There are 5 ways to turn a row about zero (a turn may also mirror it). The second row of each pair is the first, turned, with some noise. The first 50 pairs use one turn. New pairs use 3 turns, one after the other, and a turn may come again.
In the rows, zero is written as 128.
Known pairs, each followed by its turns in order:
[123 153 112 140 124 197 114  83  64]
[170 153 165 111 118 126 181 171  63] => Z

[150 116 109 128 105 131  47  75 145]
[163  96  62 122 121 135 109  83  86] => W

[169 174 137 139 113 134 108 116 134]
[120 150 110 118 104  94 125 162 160] => J

[ 98 212 143 132 118  78 144 112 162]
[ 86 166 165 136 156  74 187 161 126] => J

[ 93 116 163 116 176 166 139 100 139]
[145 125 143 115 122 138 133 128  47] => E

[108 128 119 111 124 174 137  83 151]
[105  97 137 130 128 141 114  69 159] => W

[ 59 120  61 151 132 149 126 157  88]
[ 76 132 151 116 133 154  82  82  63] => J

[108 112 142 144 144  44 131 125 133]
[141 134 137 140 181  83 157  90 116] => J

[107 122 138 126 128  45 122 182  88]
[147 157 106 107 149  84 155 210 128] => W

[129 103 135 123 106 119 137  56 115]
[142 169 147  85 119 129 133 124 178] => P

[113 116 165 102 135 143 140  86 112]
[141 139 116 165 123 124 108 156  82] => Z

[105  75 108 135 120 135 185 126 167]
[131  85 181 118 163 158 150 131 149] => W

[161  62 143 161 123 104 165 126 149]
[148 188 125 162  81 142 103 163 158] => P

[150  78 103 148 130 124 119 127 128]
[165 144 113 118 103 139 128 164 130] => P

[ 92 114  90 125 153 167  85 131  95]
[156 178 125 124 135 105 181 155 139] => Z

[129  91 178 124  57 153 212 112 135]
[107 132 131 166  71 118  87  61  58] => Z

[134 141 105 161 131 134 212 130 127]
[128 188 125 150  69 139 106 102 129] => E

[137 125 172 134 126 171 100 125 142]
[138 120 131 176  82 150 147 147 138] => Z

[101 116 109 129 137 116 117 132 164]
[112 141 106 121 131 100 160 135 112] => E

[139  76 122  85 124  70 165  74  87]
[ 72 162  91 125 172 113  74 147  65] => Z

[125 157 100 121 133 106 196 133 147]
[145 115 159  94 140 103  73  92 117] => Z

[ 97 130 110 212 103 133 139 123 115]
[142 116  89 153  81 127 173 105 164] => P

[135 117 124 138 122  90 158 143 134]
[127 161 101 115 113 141 135 132 153] => E

[ 97 137 111 110  89 144 128 118 130]
[131 121 124 184 126 124 150 145 121] => E

[133 125  49 158 113 146 130 169 123]
[117 151 156  68 123 105 169  97 152] => Z

[ 69 139 188 141 123 120 133 119 122]
[ 98 140 124 128  98  85 124  61 128] => P

[121 187  96 138 117 128 149 158 126]
[ 78 129 143  98  90 135 118 161 121] => W

[112 132 152 133 138 191 139 139 119]
[102 108 149 123 104 174 114 137 147] => J

[117 197 118 187 141 128 129 141 121]
[ 97 179 120  87  76 160 141 136 120] => W

[212 120 160  62  44 173 133 140 128]
[184 164  51 123  56 182 150 177 153] => J

[142 110 125 110  80  89 127  85 186]
[ 93 166 131 138 121 182  67 112 141] => Z

[112 130 155 120 140 169  66 133 212]
[ 86  98  70  83 130 123  54 132 114] => P

[159 124 108 157 127 134 129 128 125]
[128 124 125 118 117 112 116  95 153] => E

[ 87 119 119 132 105 124  98 126  44]
[ 85 151  57 136 174 124 137 157 140] => W

[145 115  85 125 151 135 160 147  77]
[127 154 105 133 157 163  73 114 114] => J

[119 212 170 135  72 133 142 120 100]
[116 102 106 193 114 163  59 171 129] => E

[122  44 149 114 116  96 112 126  99]
[158 196 139 109  99  88 124 150 111] => P

[106  94 122 122 125 135 137 124 114]
[167 136 133 137 130 128 150 127 124] => E

[179 117 128 158 128  73 113 121 156]
[201 138 134 107 122 143 120 145  81] => W

[143 150 118 135 121 111 212 122 148]
[105 176 104 139  70 152 114 107 139] => E

[ 92  96  97 120 171 119  74 113 109]
[140 178  84 122 156 120 160 168 152] => Z

[102 121 138 111 159 108 120 145 140]
[142 131 171 119 145 129 135 113 119] => J

[129 123 118 138 122  79 110  55 140]
[138 185 107  89 137 158 145 103 160] => P

[140 155 125 132 125 111 169 169 152]
[120 175 152 179 130 134 142 136 132] => J

[146 125 154 183 137 109 128 158  93]
[101 140 117 149 125 126 127  69 177] => J

[121 149 116 126 103  67 115  91 122]
[122 180 110 115 159 143 171  99 139] => P

[125 128 140 130 212 148 177 113  83]
[128 180 134 176 109 157 138 133 211] => W

[144  69 159 134  93 119 134 178 115]
[126 164 131 167  91  85 125 181 108] => P

[174 143 159 176 138 158 165 132 121]
[130 131 124 116 105 143  62  76 118] => E

[205 117 137  88 134 134 155 105 152]
[166 117 173 163 115 122  58 114 121] => W

New pairs, each followed by its turns in order:
[124 169 157 121 154 157  46 138 132]
[122  94 214 137 130 156 138 148  93] => W Z E

[159 107 120 181 116 164 119  94 125]
[124 102  66 114 137 124  94 118 163] => Z P Z

[118 115 136 133 210 130 128  72 125]
[161 130  47 108 130 162 133 101 141] => P W W

[ 90  98 139 111  96  63 113 155 129]
[100 113 104 145 183 149 130  88  79] => Z E Z

[167 108 117 128 131 138 121 109 118]
[125 140 111 127 132 129  81 120 128] => J E Z

[173  71 154 152  98  44 170  83 103]
[124  36 152 100 125 190 187 160 159] => Z W W

[125 150 210 120 123 111  64 158 163]
[ 85 141 160  32 113 130 133 158  95] => E J P

[ 78  97  79 119  95 129 114 125 140]
[169 144  86 137  80 129 114  98 143] => P W J

[138 175  88 131 106 132 100 135 142]
[136 116 162 111  95 158  96 104 138] => J Z P

[106 154 134  44 107 104 145 117 186]
[ 74 145  39 133 147 134 103 133  96] => J Z Z

[146 155 130 111 127 121 129 184 196]
[ 65 107  88 109 111 131 105  99 102] => Z J Z

[164 132 123 121 212 120 125  80 130]
[163 107 113 119  77  65 117 180 110] => P W E

[ 65  55 134 107 132 160 125 175  96]
[138 111 209 131 210 151 126 128 110] => W E Z

[131 114 150 124 128  60 129 165 131]
[ 94 115 129 152 147 124 145 131  65] => W E E

[153 100 162 147 107 155 193 134 177]
[109  93 151  99 154 170 158 140  63] => J P W

[116  94 125 142 128 206 157 122 134]
[116 159  90  86 145 100 119 148 173] => W P P

[120 123 171 131 156  64 113  48 135]
[ 98 143 117 110  85 129  98  66  49] => E E E

[146 143 150 107 129 143 140 128  44]
[ 73 104 130 134 173 158 159  87 142] => J E J

[ 91 165 105 110 109 147  98  88 130]
[114 147 103 167 132 133 186 134 156] => E P P

[104 134 114  92 100 190 141  92 105]
[100  62 169 124 115 151 140  93 121] => E W P

[147 129 119 160 147 128 148 124 123]
[141 135 121 101 144 114 119 128 104] => E W J

[131 154 151 108 104 106 131 114 129]
[114 165 124 108 122 143 141  97 125] => P E J

[156  94  80 141 152 140 128 136 105]
[118 110 131  71 103  97 123 142 105] => Z Z E

[133 134 125 143 157 128  96 126 121]
[132 149 144 130 155 117 145 128 119] => Z W W

[ 44 118 164 121 144 180 128 123 145]
[135 162  42  96 151 113 109 130 166] => Z E P

[142 125 148  80 136 103 131  55 102]
[179 150  84 178 150 143 129 164 122] => P P Z

[126 115 134 120 132  97 212 111 168]
[ 91 131  63 108 128  81 176 123 128] => W P W

[129 162  76 123 126 164 116 121 152]
[161  83 141 104 154 125 117  91 151] => P J E

[120 119 212 130 137 182 120 143 114]
[126 145 201 135 168 142  95 103  90] => Z W E

[152 131 178 162 138 109 130 143 134]
[129 128  95 106  84  95 137 146 120] => Z W Z

[168 163 121 128 126 174 118  96 115]
[119 155 106 160 104  95 163  87 113] => Z P P

[ 56  84 131  80 124 141 125 151 153]
[ 99 155 115 166 128  83  83  97 183] => P E Z

[161 148  84 141 119 118 125 142 152]
[ 98 159 139 108 127 147 141  93 143] => P E P

[142 139 113  58 171 123 132 129 109]
[139 111 135 111 178 115 102 105  73] => Z E P

[151 127  44 143 129 122 121 129 122]
[ 65 110 107 115 143 112 142  94 159] => W P Z

[104 126 144 188  94 165 136 108 101]
[126 120  79 122 140 113  91 101 186] => W W P

[ 88 127 124 119 130 139 132  67 144]
[145 116 118  85 123 149 130 171 150] => J Z W

[130 124 151 113 142 126 127  97 145]
[140 122 114 140 126 132 105 110 110] => W W W

[138 122 128 156 113  50 116 143 130]
[ 71  90 137 150 157 148 151  94 132] => J W E

[ 61 158 149 155 170 119 111 156 103]
[ 88 136 145  85 197 132 137 148  82] => E E E

[151 104 151 124  95 134 146 102  61]
[135  92 147 117 139 153 128 136  57] => E J W

[131 102 192 126 155 143 119 145  75]
[115 161 125 164 143 134 145  49 138] => P P P

[145 130 162 102 122  44 108 207 186]
[148 182 132 145 105 151  48 210  99] => E E E

[134  90 136 136 107 128 119 187 137]
[ 78  82 139 130 160 139 115 126 124] => W E E

[107 173 121 118 119 131 132 104 131]
[112 146 101 157 145 122 139 113 107] => E P J

[113 112 134 125 154 117 107 152 136]
[146 101 156 131 118 128 126 138 123] => J J W

[159 130 178  98 149 136 125 128 134]
[109 119 115 179 142 127  91 127 152] => P Z J

[212 122  92 143  93 212 166  82 154]
[100 154  80 172  44 174 166 145  65] => J Z E

[129 139 167  90 114 172 178 127  87]
[ 43  99 112  99 141 120 122 147 129] => E W J

[ 85 152 139 185 154 143 106 113 144]
[157 168 103 188 119 154 124 149 157] => W W Z

[147 130 114 146  97 133 126  44 104]
[165 129 122 186  98 108  93 168 117] => J W P

[104 115 136  98 123 145 155 107 126]
[110 116 163 154 140 112 131 160 112] => P P E

[115 141 141 122 133 134 156  74 143]
[175 111 132 148 133 121 165 104 122] => Z E W

[132 107 139 139 139 124 125 120  94]
[121 122 104 118 130  96 132 112 146] => E W J

[171  95 129 139 153 212 153 133 134]
[168  84 116  65 159 137  93  97 149] => Z P Z

[135 188 111 116 148 140 131  82  93]
[183 151 148  90 138  93 127 141 151] => W W P

[ 80 129 146  92 151 142 122 129 107]
[170 144 131 150 166 134 104 157 119] => P J J

